The rows come from 4 hidden closed curves, with some noise, and rows from the same curve form a group. Each curve winds through 8 dimensions. The rows are also pushed far along 5 directions, which tell nothing about the answers.
In the rows, 128 means zero.
Known rows, each followed by its group:
[120 154 106  98 119 161 162 141  98 143 115 111 127 100 101  60 139 140]
domip
[137 107 137 151 136 125 122 134 125 109 133 110 126 141 146 146 139 125]
pevug
[169 126 103 136 104 129 131 185 100 144 155 184 130 165 138 137 136 131]
pipus
[134 145 139  92 114 183 157 142 103 162 137 146 127  79  88  74 137 156]
domip
[158 120 100 152 107 151 153 194  97 133 168 167 168 144 156 175 115 158]
kudo
[129 102 155 126 127 149 130  62 137 149 148 170 109 123 106 146  96 103]
kudo
[113 114 137 123 138 141 142 113 131 134 117 123 154 132 115 118 117 143]
domip
[156 123 131 170 121 142 121 147 127 117 143 139 134 146 136 143 127 134]
pevug
[137  76 182 125 128 179 136  99 190 129 165 129 133 102 113 173 118 185]
pipus
[151 138 134 162 134 168 100 175 130 118 146 116 112 111 159 110 135 169]
kudo
[166 124 146 175 134 122  87 170 157  88 113 105  97 159 168 136 167 127]
kudo
[137  97 157 139 111 152 121  89 114 138 160 165 126 155 107 144 100 123]
domip
[116 144 146 119 120 145 112 117 110 134 106 140 115 114 110  75 117 118]
pipus
[172 105 151 199 116 127 105 148 152  99 156 133 134 165 169 198 129 137]
pevug
[122 136 130  97 129 125 132 108 135 132 125 116 140 111 106 114 137 139]
pevug
[127 159 110  96 123 142 142 164 103 130 131 124 183 105 120 113 135 168]
kudo
[108 104 137 111 116 106 147 100 146 120 137  90 137 103 100 158 127 138]
domip
[128 121 133 123 136 136 117 110 120 125 142 137 140 130 140 136 117 128]
kudo
[136 102 137 145 132 134 129 139 119 131 137 127 134 146 137 151 114 148]
pipus
[158 145 132 143 129 130 114 202 119 113 117 127 113 130 169 124 154 137]
pipus
[156 110 166 163 133 166 102  90 121 143 111 158 100 141 127  96 118 113]
domip
[102 107 131 122 121 101 147 105 146 138 137 143 131 134 121 176 106 113]
domip
[114 142 103 124 118 102 146 117 124 122 110  92 131  94 116 137 134 113]
kudo
[139 110 167 150 128 133 119 124 145 107 126  98 107 126 144 125 136 131]
pevug
[118 124 140 128 134 121 115  97 122 124 110 108 129 108 122 108 120 123]
kudo
[138 141 131 152 120 148 114 165  98 138 115 151 137 146 131 100 136 139]
pipus
[180 109 155 157 122 175 130 160 122 118 147 151 158 135 150 146 144 158]
kudo
[121 109 162 158 148 129 112 100 146 101 124  65 126 109 141 131 127 142]
pipus
[128 118 107 119 114 131 143 147 114 116 167 122 160 137 120 164 126 153]
domip
[154  98 160 117 127 170 147 116 116 146 175 138 134 118 105 130 128 162]
pipus
[149 131 118 134 131 117 136 123 133 118 103 117 121 131 151 125 135 104]
pevug
[138  87 149 177 143 120  95  74 144 115 113 123 105 142 147 163  98 102]
pevug
[135 109 119 174 129 124 122 154 145 117 132 138 159 165 161 196 125 147]
pipus
[161 112 157 113 119 205 117 112  92 145 145 159 124 116  95  72 106 157]
pevug
[135 133 127 146 149 127 111 145 159 113  90  88 132 109 147 127 158 154]
domip
[122 170 123 109 132 156 127 149 106 111 135  98 146 103 126  78 143 150]
pipus
[116 155  88 138 114  75 124 162 102 143 123 159 103 164 142 131 128  83]
domip
[150 142 148 155 135 161  92 166 123  94 136 102 125 130 155 105 148 158]
pipus
[126 146 152 132 142 143  86 166 161  99 119  91  81  99 162  98 129 154]
pipus
[122 124 127 116 140 104  92 102 121 120 111 106  89 128 127  87 119 110]
pevug
[137 106 158 161 122 139 129  54 118 156 115 169  99 148 118 122 105  73]
pevug
[121  74 144 130 124 115 143  83 150 132 171 151 127 140 113 197 100 115]
pevug
[135 126 128 152 133 127 137 141 150 106 136  99 147 120 143 163 127 142]
pevug
[144  96 104 142 101 119 143 109 100 148 151 168 115 145 117 170 108 101]
domip
[132 140  95 144 124  87 137 128 124 125  84  96 112 116 141 129 144  97]
domip
[137 160 129 140 130 140  97 137 106 140 105 142  94 139 117  41 164 109]
pipus
[160 123 180 135 135 181 102 137 161 103 144 102 139 101 126 122 147 188]
kudo
[111 134  86 123 126  87 160 132 100 141 103 116 121 122 122 113 132  90]
domip
[138 143 106 159 144  85 109 148 109 134  99 141 131 149 159 132 133 100]
domip
[121  96 156 111 132 162 164  91 135 141 136 124 153 107 105 129 130 147]
kudo
[125 176 103  82 118 127 136 148 106 132 142 137 149  97 114 103 136 132]
pipus
[150 110 113 189 126  84  77 176 144 106 118 114  84 151 178 175 138 124]
domip
[136 104 118  87 125 161 165  92  85 173 149 197 143 142  76 116 131 110]
pevug
[166  99 141 173 104 139 144 109 113 137 177 186 151 176 135 198 115 106]
pevug
[133 139  66 132 132  55 150 116 106 121  93 120 150 160 152 160 142  67]
pevug
[116 172  96 131 147  87 104 167 150 117 105 107 116 132 158 118 134 125]
kudo
[126 103  96 147 126  86 155 123 120 120 133 146 137 163 164 191 110  76]
kudo
[115 126 135 112 150 131 145  97 125 141 123 129 125 131 124  84 117 105]
kudo
[ 81 176 105  81 128 103 184  75 111 144 131 105 150  92  99 103 118  91]
pevug
[123 160 139  97 142 144 125 148  91 138 129 117 111  94 124  78 131 139]
pipus
[125 116 141 118 121 138 138 132 145 123 147 118 125 117 113 145 154 145]
domip
[147 103 159 139 130 165 130 119 156 114 167 122 183 117 125 187 142 186]
pipus
[138 158 132 141 140 127  95 181 148 102 111 104 115 109 174 106 120 147]
kudo
[143 123 108 126 126 136 132 137  95 145 151 189 168 169 137 157 127 126]
kudo

New rows, each followed by its group:
[128 107 166 148 131 143 101  77 109 135 146 144 106 144 112 117 118 110]
pevug
[159 106 130 145 126 143 101 112  95 136 115 152 107 148 128  99 108 114]
pevug
[145 165  72 112 103 130 143 186  83 136 154 164 191 141 120 165 149 160]
kudo
[124 111 121 122 142 114 118 151 167 104 118  89 105 109 151 136 123 143]
pevug
[157 114 147 164 126 139 101 107  93 132 119 151 105 141 136 100 126  93]
kudo
[103 132 119 132 131 124 108 137 134 129 111 119  93 151 125  87 126 124]
domip
[133 129 141 100 137 144 140 139 128 132 149 130 165 101 126 176 130 171]
pipus
[179 127 143 155 127 165  94 187  98 138 158 152  97 154 139  87 156 160]
pipus
[127 115 118 135 120 104 127 171 138 120 149 127 150 140 135 173 126 154]
pevug
[117 154  78 142 142  72 142 162 146 122 105 112 170 120 171 179 124 128]
kudo
[120 127 138  88 132 152 147 140 154 133 115 111 136  89 119 115 134 166]
pevug
[152  96 155 120 112 159 128 114 134 114 146 127 146 135 108 139 126 152]
pipus
[140  87 150 136 137 140 159 105 131 128 148 140 167 130 126 175 130 128]
domip
[106 109 109 115 133  78 158  59 149 139 126 135 139 133 125 192 109  80]
pevug
[116 144 115 119 133 117 143  97 123 150 118 147 140 101 125 131 101 107]
kudo
[136  88 155 152 123 152 121 127 159 132 134 143 127 116 141 180 109 160]
kudo
[ 71 135 127  79 143 125 181 104 152 133 130  85 156  72 108 142 119 143]
pevug
[130 154 104 156 143 126 107 162 122 120 124 102 107 113 160 101 134 135]
kudo
[124 115 121 141 142  82 128 125 145 121 118  87 114 123 144 142 133 121]
pipus
[ 90 168 102  95 133 120 146 182 158 109 120  51 131  81 127  99 136 180]
kudo
[136  95 194 152 146 166  91  77 171 113 140 100 120 110 118 134 139 161]
pipus
[115 132 101 103 123  83 168  84 113 133 113 126 159 124 109 143 136  76]
pipus
[125 140 153 118 144 178  99  87 111 135 119 110  84  96 104  36 122 132]
domip
[122 113 131 110 120 142 175 127 148 143 125 125 162  87 112 166 120 159]
domip
[141 131 134 128 135 117 130 159 115 116 127 118 128 120 156 150 134 131]
pipus
[132 112 136 148 119 137 101 116 135 125 119 109  67 114 126 107 121 124]
domip
[153 132 189 138 130 162  61 117 137 107 118 125  68 127 125  66 136 125]
kudo
[133 101 151 150 145 149 128 135 152 114 156 106 133 121 154 175 119 167]
pipus
[103 141  84 119 144  94 149 119  87 153 113 147 116 167 131  80 122  71]
kudo
[114 114 142 116 136 119 113 103 144 124 145 113 112 120 101 120 128 132]
pevug
[160 105 141 150 109 139 143 145 110 125 153 151 147 155 142 161 133 128]
pevug
[111 108 170 114 137 159 144 115 182 122 137  81 114  87 109 114 117 172]
kudo
[166  84 163 180 143 137  76 145 157  89 103  97 102 140 181 151 132 149]
pevug
[127 157  93 160 126  75 127 193 133 123 107 130 129 164 165 152 164 110]
pevug
[100 144 119 111 124 122 130 126 128 141 125 136 126 135 115 116 112 128]
domip
[140 112 157 154 138 144 120 102 138 122 113 122 130 129 139 145 139 126]
pevug
[123 179  91 131 128 110 119 151  62 144 128 154 124 163 132  83 154  90]
pevug
[122 109 135 137 118 102 115 106 109 141 127 137  99 146 103 117 133 100]
domip
[142 117 138 158 134 139 103 145 120 125 112 130 101 147 149 104 153 126]
kudo
[173 101 155 153 129 148 117 127 149 107 121 122 122 139 156 148 145 134]
pevug
[141 106 165 155 137 159  82 133 157 126 149 135  96 140 135 120 115 163]
kudo
[108 123  95 118 148  73 149 103 149 126  89 109 121 128 136 150 139  85]
pevug
[146 133 128 148 126 160 119 164 130 119 103 105 106 128 141  84 151 148]
domip
[ 95 123 109 103 126 110 174 101 148 145  97 107 157  88 108 149 108 133]
domip
[117 168  82 109 149  91 140 168 117 116 106  76 165  89 139 120 161 146]
domip
[127 128 150  88 140 157 132  95 125 143 128 126  97 115  96  79 138 124]
pipus
[209  74 138 181 110 156 106 125  94 132 159 206 138 206 140 181 136 116]
pevug
[105 138 115  86 128 121 172 102 136 143 150 135 172 101 107 172 126 134]
domip
[144  64 145 154 118 108 164  75 167 117 140 137 180 139 131 240 126 115]
pipus
[102 127 128  90 141 113 141  98 141 143  87 113 108 101 109  93 126 113]
pevug
[106 135  97 134 140  81 140  83 118 136 118 124 153 140 120 149 137  90]
pipus
[129 123 120 133 125 122 112 139 118 137 159 159 101 154 123 125 123 117]
pevug
[110 122 140 141 147 108 124  58 123 135  87 115 106 128 121 108 128  77]
pevug
[164  75 137 168 131 136 134 110 142 132 127 158 159 153 140 207 135 134]
domip
[148 118 167 115 125 173 107 139 143 100 148  95 147 112 116 121 137 192]
pipus
[151  70 168 185 146 135 110 105 163 120 109 136 109 161 152 160 135 116]
domip
[112 171  84 125 127 109 139 149  63 156 102 150 147 148 118  81 134 101]
pipus
[135 122 121 130 123 158 160 162 126 137 150 139 147 132 135 138 124 156]
pipus
[143 142 114 147 129  97 101 141 109 130 134 151 112 152 144 143 146 100]
domip
[125 128 151 176 134 126  72 105 134 121  96 129  69 141 142  72 127  86]
pipus
